The groups are shells around one centre, one inside the other: the same stretched ball of 5 dimensions in 6 sizes.
Known rows, each followed by its group:
[-2.97 -0.85 -0.79 -2.25 -0.19 -0.53 -0.23 -0.80  3.65  4.04 -2.25]	Fer
[-2.16 -0.39 -3.98 -0.33 -1.72  1.09  3.54 -2.33  4.14  0.32 -3.33]	dese
[-1.85 -5.09  2.64  3.10  2.75 -1.40  1.37 -3.03 -6.82  2.51  4.18]	fal
[-2.19 -2.15  2.48  0.61  0.89  1.59  0.16 -1.36 -3.34  6.06  0.31]	Fer
[-3.04 -1.11 -2.22 -2.16 -1.95  3.81  1.61 -0.66  4.80  4.44 -4.19]	fal
[-2.08 -1.74 -0.14  0.10  1.86 -4.45  0.78 -2.68 -1.97 -0.17  2.94]	dese
[-2.46 -0.77 -1.59 -1.12 -1.26  2.76  2.06 -1.41  1.52  3.09 -1.93]	Kosed
[-3.62  0.99  3.35 -6.00  1.35 -1.99 -4.87  1.31  0.24  7.60  1.42]	lages
[-2.10 -1.28 -3.42  0.57 -1.07  0.15  3.40 -2.64  3.48  0.34 -2.88]	dese
[-1.94  2.34 -0.15 -1.89  0.71 -4.31 -0.71 -1.61  0.51  1.97  0.10]	dese
[-3.05 -0.05  3.72 -3.79  1.71 -1.38 -3.56  0.37 -2.49  6.90  2.40]	dese
[-2.47  3.11  6.07 -4.18  3.57 -7.33 -6.71  0.44 -3.74  7.71  3.40]	lages
[-2.27 -0.31 -0.44 -1.33  1.42 -4.91 -0.14 -2.03  0.13  0.49  1.70]	fam
[-2.86 -2.03 -0.77 -1.42 -0.99  3.60  1.54 -0.94  1.11  4.22 -1.46]	fam
[-3.33 -1.20 -0.76 -3.53  0.42 -1.84 -0.86 -0.60  3.02  2.76  0.03]	fal
[-2.41  0.00  5.12 -2.00  2.77 -3.08 -3.71 -0.38 -5.33  6.88  3.56]	Kosed
[-2.76  0.58  3.13 -3.36  3.06 -7.20 -4.24 -0.53 -1.32  4.14  3.20]	lages
[-2.26  3.39  1.20 -3.79  1.37 -5.68 -2.89 -0.71  0.13  3.17  1.26]	fam
[-2.05  1.04  0.45 -1.00 -0.10 -0.30 -0.09 -1.21  0.56  4.74 -1.89]	Kosed
[-1.40 -0.88 -2.16  2.00 -0.46  0.02  3.77 -3.29 -0.41  0.17 -1.11]	Kosed
[-1.99  0.44  3.71 -1.05  1.88 -1.90 -1.97 -1.03 -4.90  5.65  2.52]	Kosed
[-1.50 -0.01  0.28  0.63  0.90 -1.90  1.40 -2.61 -3.48  1.21  1.90]	dese
[-2.88  2.71  2.23 -4.91  0.43 -1.22 -3.38  0.60  0.10  6.59  0.19]	Fer
[-1.70 -4.05 -0.08  3.40  0.83  0.49  3.15 -3.24 -2.47  2.08 -0.02]	Fer
[-1.97 -4.86 -0.03  2.53  1.60 -0.85  2.96 -3.33 -4.21  0.05  3.22]	Kosed
[-2.61 -5.00 -3.80  1.63 -1.88  5.24  5.40 -2.63  2.89  1.12 -3.12]	fam
[-2.89 -4.15  2.30 -0.29  1.06  2.33  0.09 -1.00 -3.12  5.70  1.53]	fal
[-2.91 -3.56  1.04 -1.16  2.23 -3.20 -0.46 -1.66 -2.03  1.73  3.72]	Fer
[-2.82 -2.77  0.82 -1.44  2.00 -3.14 -0.39 -1.63 -2.08  1.45  3.72]	fam
[-2.32 -4.45 -5.06  2.27 -2.13  3.98  6.14 -3.24  4.53 -0.22 -4.28]	fal
[-1.55 -2.54 -2.71  3.08 -1.71  4.42  5.36 -3.18  0.59  1.80 -3.49]	fal
[-1.88 -3.42 -2.46  1.74  0.61 -1.35  4.08 -3.67 -1.80 -2.44  2.36]	lages
[-1.72 -5.79 -1.34  4.54 -0.49  4.91  5.69 -3.62 -2.81  1.69 -0.76]	lages
[-1.74 -2.99 -4.08  2.88 -1.70  2.91  5.68 -3.47  2.77  0.15 -3.92]	Fer
[-3.04  0.01  0.75 -3.15  0.72 -2.45 -2.10 -0.30  2.80  5.09 -1.21]	lages
[-1.67 -3.41 -1.53  3.11 -0.61  2.93  4.47 -3.18 -1.14  1.75 -1.51]	Kosed
[-2.66 -5.32 -1.01  0.93  0.78  0.73  2.89 -2.60 -1.66  0.45  2.17]	fam
[-2.03  0.87  0.63 -1.63  0.94 -2.47 -0.23 -1.60 -2.26  2.07  2.11]	dese
[-1.73  2.41  1.69 -1.86  1.87 -5.33 -1.64 -1.62 -3.23  2.09  3.05]	Fer
[-1.19 -5.41 -3.64  5.69 -0.89  3.56  7.76 -4.91 -2.09 -1.91 -0.79]	lages
[-1.41 -3.08  0.18  3.44  1.09 -0.62  2.95 -3.46 -3.46  1.52  0.75]	fam
[-2.54 -3.83  2.48 -0.11  2.18 -0.66  0.01 -1.72 -5.55  3.10  4.65]	fal

New rows. What belongs after each?
[-1.76  0.77  0.08  0.16 -0.10 -0.47  0.73 -1.80  0.33  4.08 -2.18]	Fer
[-1.54 -2.92 -0.09  2.45  1.24 -1.02  2.93 -3.40 -4.47  0.11  2.69]	Kosed
[-3.03 -0.41  1.90 -3.54  0.63  0.49 -1.72 -0.02 -1.49  5.42  1.68]	lages
[-2.06 -1.29 -1.74  0.40 -1.41  3.78  3.36 -2.06  0.13  2.58 -1.86]	Fer
[-3.14 -0.18  2.21 -3.97  1.18 -1.41 -2.69  0.13 -0.75  5.51  1.73]	Kosed
[-1.88 -0.52  1.81 -0.40  2.57 -5.25 -0.77 -2.23 -4.39  1.27  4.28]	Kosed
[-2.17  0.34 -1.07 -0.83 -1.38  2.81  1.75 -1.33  1.31  4.10 -2.81]	fam
[-1.99 -0.84  2.19  0.29  1.35 -1.44 -0.52 -1.62 -2.52  4.90  0.46]	Kosed
[-1.38 -2.57 -0.42  2.96  0.24  1.42  3.79 -3.32 -3.88  1.21  0.79]	fam
[-1.95 -4.55  1.79  2.61  2.62 -2.79  1.09 -2.99 -4.55  1.98  3.11]	lages
[-2.23 -6.59 -2.86  3.66 -0.41  3.06  5.66 -3.64  0.26 -0.01 -1.11]	Fer
[-2.68  3.23  2.06 -4.97  0.97 -3.29 -3.51  0.21 -0.48  5.06  1.45]	Fer
[-1.66  1.86 -0.17 -1.16  1.40 -5.72 -0.21 -2.30 -1.39  0.09  2.15]	lages
[-3.28  2.27  4.97 -6.07  2.65 -5.13 -6.56  1.26 -1.58  7.85  2.94]	Fer
[-1.66 -3.38  1.00  2.68  1.97 -2.33  1.80 -3.22 -4.11  1.43  2.29]	dese
[-2.28 -3.64  1.41  0.69  2.52 -3.28  0.48 -2.49 -4.25  1.15  4.30]	Kosed
[-3.11 -2.31  1.97 -2.58  1.97 -2.20 -1.64 -0.76 -2.32  3.51  3.63]	fam
[-3.12 -1.48 -2.20 -2.05 -1.43  2.19  1.24 -0.79  5.36  3.96 -4.01]	lages
[-3.33 -0.21 -2.19 -3.82 -1.36  1.15  0.22 -0.28  5.63  3.63 -3.07]	lages
[-2.01 -0.87 -3.67 -0.08 -0.48 -1.73  3.39 -2.99  1.91 -1.99 -0.21]	lages
[-2.68  3.07 -0.19 -4.02 -0.82 -0.83 -1.77  0.06  4.23  5.70 -3.49]	lages
[-2.19 -4.75  1.85  1.84  2.99 -3.71  0.58 -2.80 -4.52  1.48  4.09]	lages
[-2.86 -2.88  4.95 -1.46  3.47 -3.29 -3.21 -0.68 -5.71  5.77  5.08]	Fer
[-2.56 -3.23  0.49 -0.12  0.21  2.69  1.66 -1.58 -2.51  3.51  1.25]	Fer
[-2.12  0.26  1.34 -0.71 -0.10  1.52  0.00 -1.02 -1.10  5.86 -1.32]	fam
[-2.57  2.90  0.37 -4.41  1.04 -5.27 -2.55 -0.57  1.20  2.46  1.24]	fal
[-2.94 -1.84 -0.11 -1.61 -0.58  2.61  0.58 -0.72  1.56  5.14 -1.81]	Kosed
[-2.50 -0.97  2.17 -1.00  0.85  0.00 -1.06 -0.80 -1.15  6.17 -0.32]	Kosed
[-1.81  0.47  1.71 -0.05  0.51 -0.03 -0.04 -1.49 -2.39  5.07 -0.31]	dese
[-2.87 -5.14  1.90  0.20  2.38 -1.69 -0.09 -1.78 -3.08  3.05  3.39]	fal
[-2.13 -0.96 -2.30 -0.21  0.10 -2.25  2.06 -2.53  1.75 -0.15 -0.44]	Kosed
[-1.54 -4.35 -3.85  3.77 -0.07 -0.35  5.99 -4.53 -0.25 -3.05  0.07]	fal
[-1.67 -2.01  1.01  1.24  1.35 -0.65  1.80 -2.72 -5.60  1.30  3.57]	lages
[-2.74 -3.07  3.76 -1.22  3.08 -2.93 -1.94 -1.18 -5.80  3.93  5.55]	Fer
[-2.45  0.85 -1.32 -1.83 -1.06  0.56  0.56 -1.02  3.59  4.05 -3.42]	dese
[-2.12 -6.09 -1.88  3.66 -0.66  4.71  5.32 -3.23 -0.84  1.78 -1.46]	Fer
[-1.38 -3.08 -3.05  3.51  0.29 -1.66  4.87 -4.30 -0.33 -2.17 -0.18]	lages
[-2.69 -1.96  0.23 -1.42  0.15  1.59  0.89 -1.23 -1.51  3.26  1.25]	Fer
[-2.59  2.14 -0.98 -3.08 -1.39  0.91 -0.34 -0.32  4.23  5.23 -4.01]	fal
[-2.35  0.42  2.69 -1.99  0.64  0.77 -1.36 -0.47 -3.10  6.22  1.06]	fal
[-1.47 -4.38 -0.95  4.20  0.08  2.42  4.77 -3.69 -3.00  1.25 -0.23]	fam
[-2.45 -1.54  4.53 -1.16  3.61 -5.24 -3.25 -1.13 -5.21  4.80  4.70]	dese
[-2.32  5.13  3.51 -4.97  1.55 -5.20 -5.12  0.46 -0.85  6.68  0.85]	fal
[-2.93 -2.54 -0.52 -1.44 -0.62  3.30  1.45 -1.01  0.33  3.87 -0.45]	Fer
[-2.47 -0.37  5.08 -1.87  2.83 -3.05 -3.65 -0.39 -5.09  6.92  3.46]	Kosed
[-3.10 -2.71 -3.29 -1.40 -1.20  1.48  2.46 -1.55  5.01  1.52 -2.71]	fal
[-2.80 -4.21 -0.31 -0.10  1.19 -0.97  1.34 -2.08 -0.82  1.36  1.93]	Kosed
[-1.72 -0.34 -4.01  1.10 -1.57  0.58  4.22 -3.01  3.41 -0.20 -3.52]	Fer
[-2.36 -4.17 -2.59  1.80 -1.70  5.51  4.74 -2.41  1.51  2.58 -3.11]	fam
[-2.63  1.15 -2.02 -3.20 -0.72 -0.96  0.52 -1.10  2.86  1.48 -0.85]	fal
[-2.08 -1.08  0.48  0.36 -0.53  3.15  1.59 -1.53 -1.28  5.04 -1.50]	Fer
[-1.56 -5.55 -5.03  4.93 -1.94  5.20  8.37 -4.54  0.66 -1.87 -2.60]	fal
[-2.42  1.35  4.25 -3.46  3.59 -7.41 -4.50 -0.64 -4.87  3.75  5.77]	Fer
[-2.52  0.11 -1.23 -1.43 -1.24  1.74  0.90 -0.95  3.67  4.73 -3.97]	Fer
[-1.86 -4.81 -1.91  3.05 -0.67  4.37  5.43 -3.35 -2.61  0.55  0.26]	lages
[-2.52 -0.80  5.63 -1.90  3.44 -3.93 -4.06 -0.44 -6.21  6.62  4.78]	dese
[-2.63 -4.34 -3.50  1.08 -1.43  3.67  4.59 -2.51  2.90  0.97 -2.59]	Kosed
